The rows are grouped in 4 different ways at once. Each group adds its own fixed numbers to the row, and there is some noise. The rows also spread widely along 13 directions, which tell nothing about the answers.
Some rows, each with its group in each grouping after it:
11; -15; -13; -3; -13; 25; 6; 7; -10; -15; 6; 5; -2; -9; 14; -19; -11; -5; 15; -9; 15; 7; -4; 7; -7; -6; 17; 3; 7; -6; 15; -14	(2) j_810 (2) Kevi
6; -15; -1; 6; -9; 2; 4; -5; 6; -31; 21; 8; 5; 2; 6; 14; 4; -8; 7; 2; 3; -12; 13; 7; -8; 9; -23; 7; 7; -5; -4; 1	(2) j_983 (1) Kevi
-7; 3; 1; 23; 8; 2; -24; 13; 6; -8; 14; -17; -3; 9; 9; -7; -11; -12; 0; -19; -1; -4; -25; -11; 8; 3; 1; 0; 24; 14; 4; -13	(0) j_294 (2) Nusov
-6; -10; 6; -13; -3; 9; 9; 28; -5; 3; 11; 4; 0; -1; -3; -17; -12; -1; 13; -1; 7; -1; -10; 12; -2; -13; 17; 6; -14; -20; -6; -14	(1) j_810 (1) Nusov
8; 10; -2; 11; 7; 0; -17; 11; 12; -8; 14; -10; -18; 1; -5; 12; -17; 5; -3; 3; -4; -22; 12; -3; -8; 0; -26; 13; 17; 2; -24; 12	(0) j_294 (0) Vobod
-12; 2; 23; -9; 23; -6; 20; 5; 13; 6; 23; -14; 3; 20; -17; 2; -2; -2; 1; -2; -18; 1; -7; 16; -18; -1; -6; 0; -15; 10; 8; -13	(1) j_983 (0) Vobod
-1; -6; -21; 11; 9; 6; 7; -3; 9; -11; 23; 21; 1; 2; 0; -3; -10; 1; 5; 7; -6; 7; -18; -10; -11; 10; -2; -1; 0; 7; 13; 4	(1) j_983 (3) Nusov
-2; 0; 12; -3; 0; -18; -12; -12; 22; 17; 23; 0; 11; 13; 4; 9; -10; 2; 0; 13; -17; -20; 5; 11; -1; -11; -7; -4; -19; -18; -11; 1	(2) j_810 (3) Nusov
-17; -2; 24; -19; -10; -5; 4; 10; -20; -18; -2; 20; 9; 9; 4; -2; 8; 7; 20; 7; 11; -12; 6; 0; 24; -2; 4; -5; -13; -22; -8; 2	(1) j_810 (3) Nusov
1; -2; -5; -8; 6; -8; -20; -5; -13; -1; -6; 17; -9; -1; -16; 15; -5; -1; 8; 35; -11; -15; 15; -8; -10; -4; -11; 7; -11; 1; -29; 19	(2) j_294 (0) Kevi
-9; 9; -4; 6; 11; -4; -6; -15; 4; 5; -15; -5; 14; -5; 8; -3; 18; -16; -5; -14; -3; 0; -10; -4; 17; 3; 9; 2; 6; 5; 21; 3	(1) j_294 (0) Nusov
-3; 8; 19; -10; -7; 4; -9; 15; -1; -7; 2; -4; -19; 8; -17; 8; -16; 11; 14; 7; 9; -8; 2; -2; -1; -12; -10; 0; -10; -10; -12; -10	(1) j_810 (3) Nusov
6; -1; -2; 16; -4; -6; -18; -12; 33; -1; 0; 2; 10; -16; 2; 29; 10; -5; -3; 3; -10; -18; 8; 0; 1; -3; 2; 14; -14; -24; -9; 6	(2) j_983 (2) Vobod
-8; -4; -1; -17; 18; 5; 16; 9; 1; 11; 14; -8; 5; 16; 19; -22; -9; -17; 9; 9; -12; -14; 10; 25; 9; -12; 12; 17; 8; -3; -7; 14	(2) j_983 (3) Nusov
9; 12; 0; 3; -11; 3; -2; -6; -11; -19; -8; 13; -15; -7; -4; 18; -2; 14; 1; 10; 1; -2; 16; -7; 3; 12; -29; 4; 9; 0; -16; 21	(1) j_294 (2) Nusov
-5; -3; 5; 10; -1; 2; 5; 26; -9; 0; -3; -10; 0; -6; 13; -2; -2; -9; 10; -12; -8; 7; -16; 1; 14; 9; 16; 7; 11; 1; -8; 3	(0) j_810 (2) Nusov
7; -3; -2; 9; -14; 9; -13; 14; -4; 10; -9; -6; -8; -17; 13; -1; -23; 1; 8; -9; 1; 7; -16; -6; 3; -7; 29; 0; 7; -6; -2; -9	(1) j_294 (2) Nusov
5; -7; 21; -7; -18; -8; -12; -19; -5; -8; -7; -12; 10; -4; 0; 24; 8; -13; 11; 0; 0; -10; 12; 11; -3; -9; -4; -7; -9; -7; 3; -13	(1) j_810 (0) Kevi
-2; 9; 21; -2; -8; -15; -2; -9; 11; 11; 2; 9; 4; -2; -3; 11; 0; 19; -3; 4; -11; 3; -2; 1; 6; -3; 6; -6; -27; -19; -2; -2	(0) j_810 (2) Nusov
-10; 0; 7; -8; 4; 6; -2; 24; -27; 1; -35; -25; -7; 0; 3; 4; 12; -22; 13; -1; 2; -4; 8; 4; 22; 0; 6; 15; 18; 14; -19; 11	(1) j_983 (3) Kevi
-5; -7; -5; -3; -3; 11; 17; 5; -11; -26; -3; 16; 0; -8; -20; 4; 22; -10; 11; -7; 8; 14; -12; -5; -6; 14; -9; 0; -11; 6; 15; -8	(1) j_983 (0) Nusov
-5; 3; 25; -15; -14; -16; 2; -7; -12; -3; 2; 0; 8; 16; 3; -1; 13; 19; -9; 3; 4; -11; 20; 8; 20; 6; -35; -16; -4; -5; -16; 3	(0) j_294 (3) Kevi
8; 16; 8; 4; 0; -5; -9; 2; 0; 12; -11; -31; -15; 6; -27; 9; 2; -2; -12; -8; 0; -1; 4; 2; -6; 3; -36; -5; -1; 18; -6; -10	(2) j_810 (0) Vobod
2; -4; -22; 9; 9; 24; -5; -1; 21; -15; 1; -8; -6; -7; 1; -1; -1; -17; 8; -9; 8; 0; -8; -7; -5; -6; 9; 15; 9; 6; 22; -11	(2) j_294 (3) Kevi
-8; 13; 18; -4; 5; 4; 9; 6; -15; 3; -24; -20; -14; 11; 2; -7; -3; 7; 3; -10; 2; 17; -4; -9; 17; 7; 7; -4; 15; 24; 14; -2	(2) j_294 (3) Kevi
-1; -4; 2; 4; -21; -7; -4; 8; 5; -2; 7; 17; 11; -8; 14; -1; 7; 18; -5; -9; 13; -9; -1; -2; 21; 10; -12; -8; -6; -28; -10; 3	(1) j_983 (3) Nusov
-12; -1; 12; -6; 10; 10; 13; 14; 2; -26; -4; -7; -1; -2; -5; 11; 17; -16; 18; -6; -1; -4; 3; 4; 3; 1; 8; 22; 1; -3; 6; 0	(0) j_810 (0) Kevi
-6; -14; 6; 7; -7; -9; 7; 11; -24; -28; 22; 15; 11; 14; 15; -10; 2; -6; 9; -4; 1; -1; -7; -1; 12; 20; -18; -12; 19; 6; -5; 5	(0) j_810 (1) Nusov
-17; 3; 35; -14; -3; -3; 25; 13; -11; -18; 1; -2; -5; 16; -7; 4; 2; 10; 15; -6; -3; 11; -5; -1; 13; 8; -2; -10; -5; 6; 6; -9	(0) j_294 (3) Nusov
-13; 3; -2; 17; 9; 2; -27; 15; 23; -7; 0; -7; 6; -1; 5; 3; 3; -4; 2; -16; 9; -17; -14; -15; 18; -4; 10; 7; 8; -11; 3; -8	(1) j_294 (3) Vobod
6; 11; -14; 21; -3; -4; -10; -5; 9; 15; -19; -15; -1; -14; 10; 15; 8; -7; -11; -8; -5; -1; -1; -8; 17; 12; -9; 7; 16; 7; -4; 18	(1) j_983 (3) Nusov
-20; -17; 3; -2; 13; -4; -16; 39; -15; 8; 18; -19; 7; 21; 3; -24; -9; -25; 11; -2; -6; -12; -23; 4; 12; -6; 5; -5; 10; 11; -23; -15	(0) j_294 (3) Nusov

New rows, each followed by its group in each grouping:
6; -14; -25; 8; 8; 14; 7; 7; 10; -10; 16; 12; 0; -11; 2; -9; -9; -12; 6; 4; -1; 0; -8; 1; -15; -6; 19; 13; 0; -1; 6; -1	(0) j_983 (1) Vobod
0; 9; -16; 4; 8; 8; 3; 0; -6; -7; 7; 14; -6; 4; 3; -26; -5; 4; -7; 0; 11; 2; -3; -4; 6; 3; -8; 4; 12; 4; 10; 10	(0) j_810 (1) Nusov
-20; 1; 11; -10; 13; -4; 10; 9; -11; -21; 9; 11; 11; 15; -4; -6; 20; -6; 6; -1; 1; -10; 0; 4; 13; 12; -19; 3; 1; -2; -4; 7	(1) j_294 (0) Nusov
-2; 8; 0; -2; 14; 11; 9; 2; 16; 0; 4; -13; -1; 1; 5; -4; 1; -13; -1; -5; -10; -5; 4; 15; 5; -7; 3; 22; 6; -1; 2; 5	(0) j_294 (2) Nusov
3; 0; -7; 11; 9; 13; 2; -7; -5; -20; -4; -13; -4; 0; 11; -1; -2; -20; 6; -9; -6; 2; -2; -1; 1; 3; 6; 8; 28; 23; 14; 3	(0) j_294 (2) Vobod
-9; -25; -1; -3; -3; 1; 2; 3; -14; -34; 15; 10; 21; 2; 6; 9; 16; -35; 23; 2; -4; -14; -1; 9; 0; 6; -5; 2; 5; -3; -6; -2	(1) j_294 (0) Nusov
2; -6; 2; -8; -11; -8; 6; 13; -11; 3; -20; 4; 7; -19; -3; 24; 19; -13; 11; 13; -11; -10; 17; 10; 11; 6; -2; 16; -16; -20; -33; 22	(2) j_810 (0) Nusov
-16; -4; 2; 2; 18; 3; 0; 25; -4; -9; -1; -12; -4; 7; -20; 0; 8; -26; 8; -1; -8; 1; -14; -1; 2; -1; 0; 12; -1; 13; -8; -8	(0) j_294 (1) Nusov
4; -1; 13; 9; -13; -10; -5; -12; -5; -21; 4; -2; -3; -2; 2; 26; -1; -6; 9; 0; -9; -3; 3; -6; -2; 11; -17; -8; 11; 10; -2; 3	(0) j_294 (0) Nusov
2; -1; -34; 15; 17; 4; -3; 13; -9; 10; -8; 6; -6; -11; 2; -8; -7; -11; -6; 10; -9; 6; -13; -10; 1; 10; 3; 14; 17; 14; -12; 23	(1) j_294 (1) Nusov
7; -7; -7; 7; 2; 2; -28; 6; -9; 14; -3; -7; -6; -4; 8; 0; -23; -11; 11; 15; -11; -6; -5; -3; -6; -12; 21; 6; 6; 4; -15; 3	(2) j_810 (2) Kevi
-1; -3; -11; 7; -11; 5; 2; 9; 0; -8; -3; 11; 5; -16; -8; -3; 18; 1; -3; -19; 15; 9; -17; -8; 6; 12; -6; -3; -9; -8; 11; -11	(1) j_983 (0) Nusov
-4; 4; 5; 11; 6; 1; 10; 5; 7; 4; -8; -7; 0; -6; 1; 0; 0; 6; -3; -15; -2; 20; -20; -8; 2; 8; 20; 2; 2; 5; 23; -8	(1) j_810 (1) Kevi
17; -7; -13; -3; -25; 6; 17; -6; -8; -7; -9; 16; 1; -24; 11; 7; 9; 2; 4; -1; 6; 3; 17; 7; 3; 11; -6; 4; -3; -15; -2; 14	(2) j_983 (0) Nusov
-16; 7; 16; -10; 24; -13; 7; -18; -9; -13; 4; 12; 4; 22; 0; 2; 2; -11; 7; 24; -21; -7; 10; 2; 5; -2; 0; 6; 2; 14; 2; 21	(0) j_294 (1) Nusov
-6; -4; 11; 2; 0; -2; 4; 26; 1; 2; 5; -22; -3; 7; -9; 3; 5; 1; -1; -10; -2; 2; -8; 4; 5; 8; -19; -1; -1; 4; -14; -12	(0) j_810 (3) Kevi
3; -14; -8; 14; 0; -17; -10; 11; -19; 18; 12; -12; 7; 1; 13; 2; -13; -16; 0; 3; -23; 0; -16; 2; -4; 15; -8; -13; 19; 19; -22; 7	(1) j_294 (0) Nusov
3; 7; 24; -17; -27; -9; -5; 2; -17; 1; -16; 8; -6; -10; 5; 3; -1; 19; 4; 2; 11; -8; 18; 2; 19; -6; -1; -9; -9; -23; -16; 3	(0) j_294 (0) Nusov
6; 17; 5; 9; -11; 0; -3; 1; 16; 18; -14; -18; -11; -6; 0; 2; 3; 24; -19; -18; 13; 6; 3; -7; 15; 8; -17; -2; 3; -3; 5; -3	(2) j_983 (3) Kevi
-8; 20; 9; -9; 3; 7; 10; 4; 6; -13; -2; 13; -14; 7; -18; -5; 6; 22; 0; 1; 14; 0; 5; -6; 11; 1; -17; 6; -13; -9; 5; 3	(0) j_810 (3) Nusov
-6; 8; -11; 11; -2; 11; -22; 7; -6; -12; -26; -7; -9; -14; -18; -4; 16; -16; 1; -21; 19; 8; -24; -25; 13; 2; 3; -2; 3; 12; 18; -19	(0) j_294 (0) Nusov
2; 10; 10; 22; -11; -7; -32; -6; -5; -11; 3; -6; -13; 11; -14; 8; -10; 4; -4; -10; 6; 7; -21; -23; -3; 10; -25; -21; 8; 22; 9; -19	(2) j_983 (2) Nusov
6; 14; -2; -3; -7; 7; -19; 4; 9; 9; -12; -8; -14; -10; -20; 2; 3; 16; -14; -7; 19; -9; 7; -3; -1; -9; -22; 3; -10; -12; -7; -12	(1) j_294 (0) Kevi
-2; -3; 3; -9; 4; -1; 8; 6; -8; -13; 1; 13; -10; 4; -24; 13; -1; -5; 10; 23; -11; 0; 6; 0; -11; 2; -16; 7; -14; 3; -18; 7	(2) j_294 (1) Nusov
-4; 7; 0; -8; 9; 14; 15; -8; -8; -12; -10; -19; -3; 10; 2; -9; 10; -26; 9; -7; 2; 1; 7; 11; 11; -5; -3; 10; 15; 19; 18; 2	(0) j_810 (3) Nusov
3; -6; -13; 11; 15; 10; 8; -10; 32; -25; 25; 7; 2; -3; 7; 12; -1; -9; 1; 5; -10; -12; 8; 6; -14; -1; -5; 24; 10; -6; 7; 10	(0) j_294 (1) Kevi
2; -9; -23; 13; 17; 8; 6; -2; 9; -8; -1; -7; 8; -7; -7; 1; 15; -30; 0; -2; -8; 1; -6; 4; -6; 1; 5; 16; 4; 12; 10; 3	(0) j_810 (1) Vobod
-12; 5; 14; 7; 12; -10; -7; 11; 10; -13; 1; 7; -12; 2; -31; 29; 0; -1; 7; 17; -17; -1; -10; -16; -7; 3; -4; 9; -19; 2; -15; 1	(0) j_294 (1) Nusov
-16; 1; 42; -11; -1; -9; 0; 5; -5; -16; 17; -2; 5; 24; 8; -13; -8; 12; 10; -8; 7; -6; -1; 5; 11; -7; 7; -10; -1; -9; 12; -17	(0) j_810 (1) Kevi
-15; -5; 6; -22; 18; -6; 4; -13; -9; 2; 14; 8; 17; 21; 1; -20; 7; -23; 9; 13; -10; -14; 6; 18; 2; -13; 7; 1; -10; 3; 9; 2	(2) j_983 (0) Nusov
1; 18; -11; 1; -1; 15; -13; 1; 12; 3; -6; 12; -10; -9; -9; -14; -5; 19; -10; -6; 18; 0; -5; -10; 6; -8; -2; 4; -9; -15; 8; -6	(1) j_294 (2) Nusov
0; 6; 26; -11; -9; -11; -7; 4; -6; 16; 8; -11; -13; 13; -15; 0; -17; 10; 1; 2; -2; 1; -2; 5; -9; -8; -11; -16; -16; 3; -5; -18	(2) j_983 (0) Nusov
1; -3; -22; 9; 13; 25; -9; 8; 2; -16; 14; -13; -7; 4; 5; -18; -13; -27; 9; -11; 5; -5; -13; 4; -8; -9; 1; 13; 26; 14; 10; -10	(1) j_294 (2) Nusov
-10; -8; 4; -8; 21; 1; 10; 24; -9; 14; 11; -13; 2; 14; 10; -20; -15; -9; 2; 6; -13; -3; -4; 15; 0; -6; 13; 11; 13; 7; -14; 3	(1) j_294 (1) Kevi
12; 11; 9; -7; -13; -8; -1; -11; -16; 15; -6; -2; -15; 6; 4; -5; -20; 12; -6; 14; 0; -2; 20; 7; 1; -4; -17; -6; 7; 5; -12; 14	(2) j_983 (1) Nusov
-4; 2; -9; 21; 7; -4; -29; 24; -3; 5; 12; -4; -10; 6; -4; -8; -18; -3; -5; -3; 4; -7; -20; -13; 2; 4; -12; 2; 16; 8; -18; 0	(1) j_983 (1) Nusov
-9; 3; 31; -11; 4; -10; 6; -10; 2; -1; 7; -13; 8; 15; 12; 5; -3; -10; 8; 2; -20; -8; 9; 18; 8; -9; 8; 1; 1; 0; -1; -1	(0) j_294 (2) Nusov
10; 0; -6; 3; -18; 6; -17; -6; 8; 13; -7; -4; -7; -13; 11; 0; -17; 0; 5; -2; 8; -3; 0; -4; 3; -14; 17; -2; -2; -9; 6; -7	(2) j_983 (3) Nusov
1; 1; 6; 13; 1; -7; -3; -11; 14; 12; 1; -23; 6; -5; 15; 5; -4; -17; -1; -18; -16; 7; -15; 2; 2; 0; 19; -4; 10; 10; 20; -11	(0) j_294 (0) Nusov
-11; -9; 6; -2; 8; -5; -8; 11; -3; 7; 20; -2; 15; 15; 7; -25; -1; -5; -3; -6; -2; -9; -11; 11; 7; -8; 5; -7; -4; -3; -4; -12	(0) j_983 (2) Vobod
-6; -6; 1; 13; 9; 0; 4; 13; 19; -21; 11; 9; -5; -8; -11; 27; -2; -9; 14; 7; -18; 0; -11; -10; -9; 5; 10; 18; -7; -5; -7; 4	(0) j_294 (1) Nusov
9; -10; 4; -14; -8; -3; 8; -2; -7; 9; 14; 9; -2; 2; 3; -12; -17; 15; -3; 15; -4; 0; 12; 13; -11; -10; -3; -7; -9; -7; -11; -4	(0) j_294 (1) Kevi
13; -1; 8; -5; -23; -13; -1; -12; -16; 21; -1; -2; 9; 1; 14; -12; -4; 19; -17; -2; 7; 1; 13; 13; 7; 3; -21; -20; 3; -8; -8; 0	(1) j_810 (1) Kevi
0; 8; 12; -10; -11; -7; -7; 11; -7; 19; 3; -1; -10; 7; 0; -14; -14; 21; -6; 4; 8; -6; 5; 3; 13; -8; -11; -11; -8; -10; -17; -2	(0) j_983 (3) Nusov
23; -5; -11; 10; -14; 13; -8; 3; -8; 4; 11; -24; -13; -2; 16; -5; -27; -17; 5; -4; -1; -4; 6; 16; -11; -5; -13; 2; 26; 10; -11; -2	(2) j_810 (2) Nusov
-20; -11; 20; -7; 16; -21; 5; 17; -23; 10; 5; -8; 15; 18; -10; -5; 14; -12; 5; 5; -21; 7; -17; 4; 4; 10; 1; -11; -11; 17; -9; -5	(0) j_810 (0) Kevi
-1; 6; -14; 2; 4; 9; 7; 11; -1; -19; -16; 13; -7; -12; -13; 9; 21; 2; 3; 6; 8; -5; 11; -10; 13; 9; -14; 17; -4; -6; -11; 21	(0) j_810 (3) Vobod
-2; 5; 0; -5; 11; 7; -20; -7; -17; 0; 2; -2; -8; 19; 8; -30; -24; -5; 4; 8; 10; -6; 2; -2; 1; -16; 9; -1; 19; 14; 12; -2	(2) j_810 (1) Kevi
7; -5; -15; 3; -3; 2; -7; -6; -10; -21; 21; 15; 7; 4; 6; -15; 2; -2; -1; 1; 11; -16; 9; 3; 0; 6; -28; -6; 13; -1; -3; 7	(0) j_810 (0) Vobod
-12; 1; 11; -22; 0; -1; 3; 3; -24; 2; -13; 15; 6; 8; 5; -23; -1; 13; 7; 6; 11; -2; 3; -3; 20; -8; 17; -13; -7; -5; 3; 0	(1) j_294 (3) Vobod
